Every row belongs to one group in each of 4 separate groupings. Each group adds its own fixed numbers to the row, and there is some noise. The rows also spread widely along 13 directions, which tell nothing about the answers.
In the rows, zero is written as 128.
Some rows, each with its group in each grouping after it:
[132 126 127 109 107 126 103 149 121 110 112 101 145 135  83 145 143 104
 149 160 141 108 155 150 166 127 138 112 138 134 142 109 149 147 115 124
 134] : zit J_682 J_325 kirup
[131 106 139 137 100 134  98 129 101 135 146 131 100 129  98 103 111 106
 136 152 122 128 141 140 153 110 148 120 147 127 169 163 133  87 121 124
 115] : kof J_682 J_41 Konog
[104 118 109 134 107 159 109 119 131 136 116 124 155 101 109 114  88 108
 134 162  87  90 108 106 130 136 150 153 127 144 122 104 122 131 119 129
 102] : Nabez J_909 J_299 Vef
[132 169 166 137 108 127 139 207  98 116 152 116 133 142  85 128 161 120
 174 111 140 100 168 139 137 137 115 119 139 127 162 125 150 142 140 144
 149] : zit J_816 J_692 Vef
[147  97 138 115  81 177  78 166 135 100 160 134 149 128  84 130 113 118
 129 149  87 119 123 161 147 120 145 138 139 117 166 138 143  85 110 134
 101] : kof J_397 J_692 pudis
[112 146  82 134 130 145  70 129 165 102 129  85 114 144 100 148 134 110
 165 185 137 116 179  97 132 151 183  80 138 165 178 114 158 151  82 137
 134] : Tam J_397 J_41 Konog
[ 75 113 125 116 106 120 112  90 165  88 156  93 121 139 109 146 145 109
 130 101 100 144 145 166 161 143 147 151 139 114 144  88 109 105 108 142
 106] : pabig J_909 J_959 kirup
[139 116 134 122  98 146 109 121 174 108 152 137 150 135  89 129 137 104
 140 136  93 110 121 108 152 142 144 141 120 123 144 131 133 147 100 127
  71] : Tam J_816 J_470 pudis
[ 87 123 121 141  89 144  87 159  78 125 137  89 104 148  77 123  98 100
 172 157 106 105 152 157 144 110 148 147 149 129 152 124 115 115 125  97
 135] : pabig J_397 J_470 pudis
[101 165 138 135 138 193 134 189  90 128 159  93 119 150 122 123 125 171
 198 124 114 115 154 150 102 160 139 125 158 135 164 101 132 123 120 135
 155] : Nabez J_397 J_299 pudis
[155 135 131  99 149 132 119 115 103 164 143 177 127 153  92 118 147 157
 162 157 131 152 139 124 174 106 128  93 125 148 140 178 130 108  58 141
 102] : kof J_909 J_325 pudis
[122 121 130 110 148 138 158 117  85 184 124 148 137 120  92 121 118 129
 173 155 118 110 126 121 138 159 108 132 161 148 137 128 105 115  90 105
  95] : zit J_397 J_959 kirup
[ 57 137  58 114 114 134 154 104 149 116 135 155 192  65 101 104 129 105
 120 123 105  93 123 132 151 151 172 162 169 163 128  94 138 143  95 169
 109] : Nabez J_397 J_299 Vef
[ 53 150 139 138 133 176 163  88  82 178 192  98  79 193 138  79 137 116
 193 124 125 157 132 123 140 105 133 114 144 123 126 133  75 159 112 102
  96] : pabig J_397 J_959 Konog
[144 170  95  87 115 144 149 204 149 170 156 171 220  94  53 154 182 114
 199 134 106  70 172  48 148 166 107 144 156 168 131  99 142 192  92 153
  68] : zit J_816 J_325 Vef
[130 142 136 187 102 176 115 115 143 109 205 172 131 119 159  30 127 108
  93 112 119 125 132 121 141 120 167  63 116 144 182 194 175  86 118 192
  86] : Nabez J_909 J_41 kirup
[134 122 108 127 115 164 103 164 111 148 145 126 139 135  85 114 115 116
 181 171 128  97 155 109 128 137 140 127 164 155 172 135 143 117 104 111
  99] : kof J_397 J_41 kirup
[127 154 117 126 130  98 151 126 176  52 134 111 155 127 113 124 169 134
 127 109 167 117 139 135 130 163 168 155 150 143 180 117 188 147 136 156
 131] : kof J_682 J_41 kirup
[110 153 133 130 146 117 120 119 141 148 114 102 115 151  99 152 140 136
 198 158 136 103 160  68 117 160 133 115 132 150 148 107 122 153 111 117
 138] : kof J_397 J_299 Vef
[153 109 131 112 132 168  90 132 153  95 117 108 146 142 121 131 112 132
 131 180 127 122 126 144 112 153 153  92 125 133 170 116 156 115 105 141
 126] : kof J_397 J_959 kirup
[115 150 152 154 141 144 135 127 144 106 167 111  92 156 132 107 118 138
 149 106 113 138 126 122  92 157 160 150 134 125 191 138 135  98 148 119
 107] : pabig J_816 J_299 Konog
[145 122 136 142  94 170  76 172 130 135 161 132 126 134  82 120 122 103
 167 155  98 102 164 110 134 147 137  98 137 138 176 133 137 115  91 121
  89] : Tam J_816 J_959 pudis
[131 105 141 119 130  90 166  88  77 150 135 152 120 159  61 110 163  69
 173 135 165 111 124 111 165 133 119 138 151 139 136 148 110 157  99  62
  63] : zit J_816 J_959 Vef
[101 147  98 145 116 135  97 138 145  81 167  92  89 174  84 131 158 112
 177 130 148 138 167 140 147 136 181 124 154 143 188 122 146 129  82 104
 115] : Tam J_816 J_692 pudis
[154 125 120 175  85 169  44 156 173  75 159 100 118 165  97 106 124  69
 141 169 133  92 157  90 120 144 190  85 116 147 195 135 177 145 121 104
  91] : Tam J_816 J_299 pudis
[122 133 107 145 155 134 143 101  99 104 129 122 136 165 115  74 123  89
 145 155 184 115 107 118 110 135 171 130 140 164 155 129 149 163 126  85
  81] : pabig J_909 J_299 Vef
[163 124 153 150 165 151 162  94  76 151 178 182  96 177 122  33 133 110
 148 146 173 152  99 126 122 116 144  82 152 152 187 221 149 119 101  86
  57] : Tam J_397 J_325 Konog
[122 145 155 234  88 139 103 128 117 129 174 177  88  86 123  44  59 121
 102 113  66  94 112  95  98 135 165 149 129 143 210 222 169  32 158 140
 107] : Nabez J_397 J_325 pudis
[141  68 136  99 129 124 159 130 107 103 127 147 162 104  71 130 128  87
 135 115 118  97  90 169 129 183 124 186 173 121 156  96 114 104 123  88
  62] : zit J_816 J_470 Vef
[129 121 146 113 154 166 131 119 161 100 126 131 157 110 136 123 109 160
 115 128  92 125  99 163 103 182 147 123 134 127 153 102 138 109 105 158
 120] : Tam J_397 J_299 pudis
[ 87 139 124 157 115 117 128 123  98 114 148 121 101 144 104  87 128 108
 150 137 151 117 142 139 136 115 157 132 153 143 169 149 143 124 123 126
 138] : kof J_397 J_959 Vef
[115 165 126 122 122 129 123 162 134  99 109  92 166 128 112 131 137 124
 145 149 143  93 168 137 124 150 143 100 128 152 151 101 170 167 133 169
 164] : pabig J_397 J_41 kirup
[146  97 160 142 115 168  64  71 156  92 159 139  98 158 144 112 122 140
  92 153  88 174 115 155 159 105 163  57  73 107 153 176 139  70  78 164
 107] : Nabez J_909 J_959 pudis
[100 115 139 125 146 113 119  96 106 158 110 121  83 135  90 148 114 150
 179 138  97 133 144 132 135 145 134 140 139 129 149 123  94  79  89 108
 133] : Nabez J_816 J_299 Vef
[149 149 216 100 113 110 169 169 103 151  87  93 168 127 102 153 145 135
 180 129 136  66 145 115 130 172  66 118 127 118 119  81 124 181 168 143
 166] : kof J_682 J_470 kirup
[227  88 178  79 113 152  46 201 139 120 128 132 151 155  57 189 155 119
 181 182 110 110 185 120 135 155  98  55 112 120 180 124 142 103  84 134
 106] : kof J_816 J_470 Vef
[164 127 128  98 147 123 121  93 138 163  74 134 148 147  94 144 113 129
 152 209 132 109 114  76 153 129 129 100  87 146 107 146 129 168  87 112
 106] : zit J_816 J_470 kirup
[ 98 135 148 116 115 156 134 147  97 171 120 138 158  97 117 109 107 130
 135 145  92 109 125 145 154 113 112 124 123 123  94 116 109 137 127 163
 140] : zit J_682 J_299 Vef

New rows, each followed by its group in each grouping:
[119 151 180 152 103 152  99 154 123 101 147  91  90 163 120 131 132 157
 157 114 100 130 150 152 131 132 139 110 105 103 163 131 138 113 136 143
 164] : Nabez J_816 J_325 pudis
[103 126 124 136 130 150 141  80 127 125 135 123 132 140 118 107 127 113
 151 147 121 119 106 108 125 141 152 125 129 137 140 125 123 145 106 110
  96] : Nabez J_397 J_692 Vef
[174  98 146 140 112 151  69 173 137  73 134 149 135 121 101 101  92 120
  94 151 120 121 125 180 113 130 166 111 129 126 202 161 179  56 129 149
 128] : kof J_816 J_299 Vef
[ 72 100  88 110  67 162  65 106 156 134 145 119 142  92  99 137 126  77
 125 156  78 119 173 138 195 119 167  83 136 133 128  96 111 111  78 168
 117] : Nabez J_682 J_299 Konog
[171  95 117  97 130 121 105 117 166  89 118 158 168 101  82 153 116 140
 112 148  92 117  99 128 137 161 151 177 136 139 162 135 151  85  94 135
  77] : kof J_909 J_41 pudis
[141  83 190  85  47  92  82 127 144 126 130 135 146 117  63 162 162  57
 123 130 100  97 178 150 221 122 102  68 114  98 130 122 111 119 108 168
 133] : kof J_816 J_470 Konog
[112 156  99 126 138 139 162 118 156 121 162 150 176 107 110 116 153 119
 151 117 119  97 115  77 138 182 150 148 144 156 134 106 132 161 100 148
  71] : zit J_909 J_470 pudis
[104 167 103 123 164 112 155 127 120 153 138 141 135 130  98 122 146 153
 182 127 130 127 160  96 119 153 139 140 145 161 155 130 129 133  95 143
 109] : pabig J_816 J_41 Vef
[106 183 127 136 126 215 137 194 144 135 217 101 130 184 137  99 155 160
 203 112 124 130 148 103 121 123 141 146 151 130 158 111 135 151 128 136
  94] : kof J_909 J_299 kirup
[161 126 176 122 116  65 185  97  97  80  83 155 162 111  97  93 127  93
  88 135 163  82  86 155 144 140 131 133 122 133 150 177 179 148 160 135
 147] : Nabez J_397 J_470 Konog
[115 165 111 148 125 109  95 133 166  93 105  69 131 138 105 156 129 118
 163 157 138  91 177  82 115 170 160 123 121 161 164  88 158 155 128 138
 142] : pabig J_909 J_41 kirup
[ 90 196 125 122 163 167 169 114 120 186 143 116 110 158 150 112 124 189
 176 162 111 153 112  83 138  96 136 132 102 130  98 152 106 179 110 148
 134] : zit J_682 J_470 Konog
[ 85 143 106 143 137 163 112 117 161 109 176  67  82 179 109 163 161 129
 207 125 118 136 155  89 119 184 164 137 146 129 164  74 103 146  88  90
  90] : zit J_816 J_959 pudis
[114 145 127  93  91 163 175 162 118 134 188 164 185 128  98  85 161 111
 144 108 121 115 115 143 170 101 127 163 165 129 131 144 140 169 131 153
  87] : kof J_397 J_325 Konog
[ 94 148 132 157 100 161 114 141 137 108 197 100  99 171 110 108 144 110
 176 106 112 127 150 117 130 134 158 137 131 120 168 126 119 134 127 115
  91] : pabig J_816 J_470 pudis
[125 156 130 155 144 107  89 123 136 112 117  92  82 173  93 144 133 129
 178 170 147 128 162  95 128 131 153 108 119 154 171 134 143 131  95 108
 135] : Tam J_909 J_692 Vef
[121 121 118 181  57 156  58 182 102 147 152 143 118 102  79  79  72  80
 142 161  97  73 154 106 143 120 160 129 148 148 180 159 146  88 132 120
 112] : kof J_816 J_325 pudis
[ 67 112  45 112 123 166  98 136 162 114 162  97 125 112  82 161 130 108
 177 133 103 121 162 137 141 184 179 160 195 148 174  54 106  89  64 111
  79] : zit J_816 J_692 kirup
[111 146 133 150 128 131 140 123 106 138 130 130 132 122 110 105 125 128
 160 142 121 101 138 105 123 142 138 119 133 149 152 141 142 137 119 139
 127] : Nabez J_397 J_41 Vef
[148 132 145 123 139 143 121 124 119 173 126 151 135 142  88 132 115 129
 170 174 101 110 119  74 129 122 118 131 112 139 126 159 120 138 108 102
  85] : zit J_397 J_299 Vef
[ 99 146 111  95 129  89 131 111 143 126  85 104 161 123  77 164 138 115
 165 152 133  93 164 116 146 162 135 138 143 158 132  83 133 159 108 128
 145] : pabig J_397 J_299 kirup
[135 127 134 167 125 128 115  95 125 136 127 141 124 122 114  90 108 105
 143 162 135  89 128  74 114 169 155  98 129 159 171 155 147 123 119 121
 104] : kof J_397 J_41 pudis
[162  91 128  71  96 141  96 177 102 108 138 132 149 139  46 156 133 106
 154 172 117 123 140 175 165 108 130 154 164 125 167 141 141 104  97 108
 106] : kof J_397 J_959 Konog
[143 136 120 112 136 102 122 149 133  78  97 113 173 118  79 149 134 117
 140 151 137  95 146 133 109 163 144 140 137 154 166 112 171 146 128 137
 133] : pabig J_397 J_41 Vef
[137 144  92 108 118 105 123 101 135 118 115 166 155 139  74 109 146 115
 135 178 149 121 140 116 183  88 165 121 124 166 140 189 175 144  80 131
 115] : Nabez J_397 J_299 kirup
[119 145 113 122 166 136 116 104 146 126 144 126 103 172 114 131 145 158
 176 155 141 153 141 106 124 129 158 112 131 143 162 145 133 122  85 123
 119] : kof J_397 J_299 Vef
[ 89 119 167 129 102 186 104 116  96 154 146  90 142 150 134 111 135  83
 164 134 119 105 158 139 141 159 117  31 120 124 118  68  94 170 118 138
 125] : pabig J_397 J_325 pudis
[ 86 127 142 147 127  93 114  74  94 147  94 119  99 140 104 104  99 103
 136 161 129 122 137 134 143 108 143 110 115 141 131 148 115 121 121 115
 149] : pabig J_397 J_299 Vef
[124 121 153  78 120 174 123 145 148 173 153 119 184 124 106 161 178 102
 192 121 101 101 198 104 145 208  86  38 136 134 131  44  88 157  77 168
  87] : pabig J_816 J_959 kirup
[114 144 100  81  92 157 131 133 131 113 144 148 183 128  88 124 166 125
 135 144 121 130 140 158 196  99 152 107 121 135 109 127 144 164  71 174
 120] : Nabez J_816 J_692 pudis
[119  96 145 111 119 147 110 130 117  69 125  82 112 154 109 131 106 114
 116 137 120 143 113 207 120 136 158 147 136 108 168 102 130 106 136 109
 131] : pabig J_816 J_959 Konog
[ 88 134  82 134 104 152 112 131 112 174 172 158 139 121  80  96 137  87
 181 157 126 105 161  83 164 116 148 110 168 168 148 140 114 129  74 128
  79] : kof J_397 J_692 Vef
[141 132  95  86  99 141 107 121 160 164 140 163 162 133  59 150 157 120
 173 171  89 126 162  79 192 103 129 128 118 146 123 153 128 143  51 135
  71] : Nabez J_816 J_959 kirup
[122 102 147  65 127 132 158 126 109 115  88 118 181 118 100 135 118 132
 118 134 119 123 105 209 146 142 118 154 137 116 115  85 122 137 119 140
 133] : pabig J_816 J_959 kirup
[159 135  96 115  78  87  67 127 164 134 118 182 172 110  56 124 146  77
 121 188 138  89 181  79 213  94 153  83 114 174 142 182 177 125  75 168
 107] : kof J_909 J_299 kirup
[140  44  93  79 112 185 109 128  60 177  97 150 182 103  61 111  53  76
 153 201  91  86  82 152 134 147 131 165 165 144 117  97  81 115  85  55
  36] : pabig J_816 J_470 pudis
[116 149 162 167 147 176 137 150  79 113 177  91  77 197 140  76 114 149
 175 128 139 157 110 150  86 105 146 148 133 112 174 152 129 124 157  93
 110] : pabig J_682 J_470 Vef
[128 126 126 100 139 140 159 119 131 103 156 151 142 149 110 106 139 154
 117 112 116 160  84 181 166  96 141 188 140 118 132 156 143 111 110 131
  89] : zit J_909 J_325 kirup
[ 82 148 111 139 105  70 135 122  55 186  62 116 120 102  53 130 109  90
 189 176 141  60 170  90 159 134 124 137 147 169 120 115 112 158 104 100
 162] : Nabez J_816 J_959 Vef
[119 102  61  61 150 141 118 124 104 176 142 150 154 129  47 163 157 112
 221 163 135 117 168 104 176 170 134 131 197 176 138  79  87 119  22  89
  52] : kof J_909 J_299 pudis
[172 122 143 122 156 160 112 144 101 154 149 154 124 144 108 112 134 133
 163 158 138 137 153 129 129 150 127  69 142 146 176 155 141  83  88 121
  88] : zit J_682 J_299 kirup
[104 113 153 142 104 177  98 149 105 102 143  49  97 177 102 151 116 105
 180 152 114 106 128 143 116 156 140 136 136 107 148  78 112 149 138  76
 125] : zit J_397 J_959 pudis
[156 100 123  99 115 157  67 125 184  69 141 114 150 140 111 152 153  86
 105 160 131 129 151 147 153 158 172  46 110 129 163 107 157 128  89 156
 111] : zit J_816 J_299 Konog
[ 97 128 115 135 114  70 140  89 106 156 104 150 159  74  68 127 160  53
 170 139 147  54 191  71 154 206 121  64 162 182 154  97 127 147  83 141
 119] : Nabez J_397 J_959 Vef
[117 175 109 115 162 200 181 120 125 155 194 166 168 187 139  49 177 135
 172 141 162 149 106 102 142  91 145  96 131 154 114 164 142 221  85 138
  59] : Tam J_397 J_299 Vef
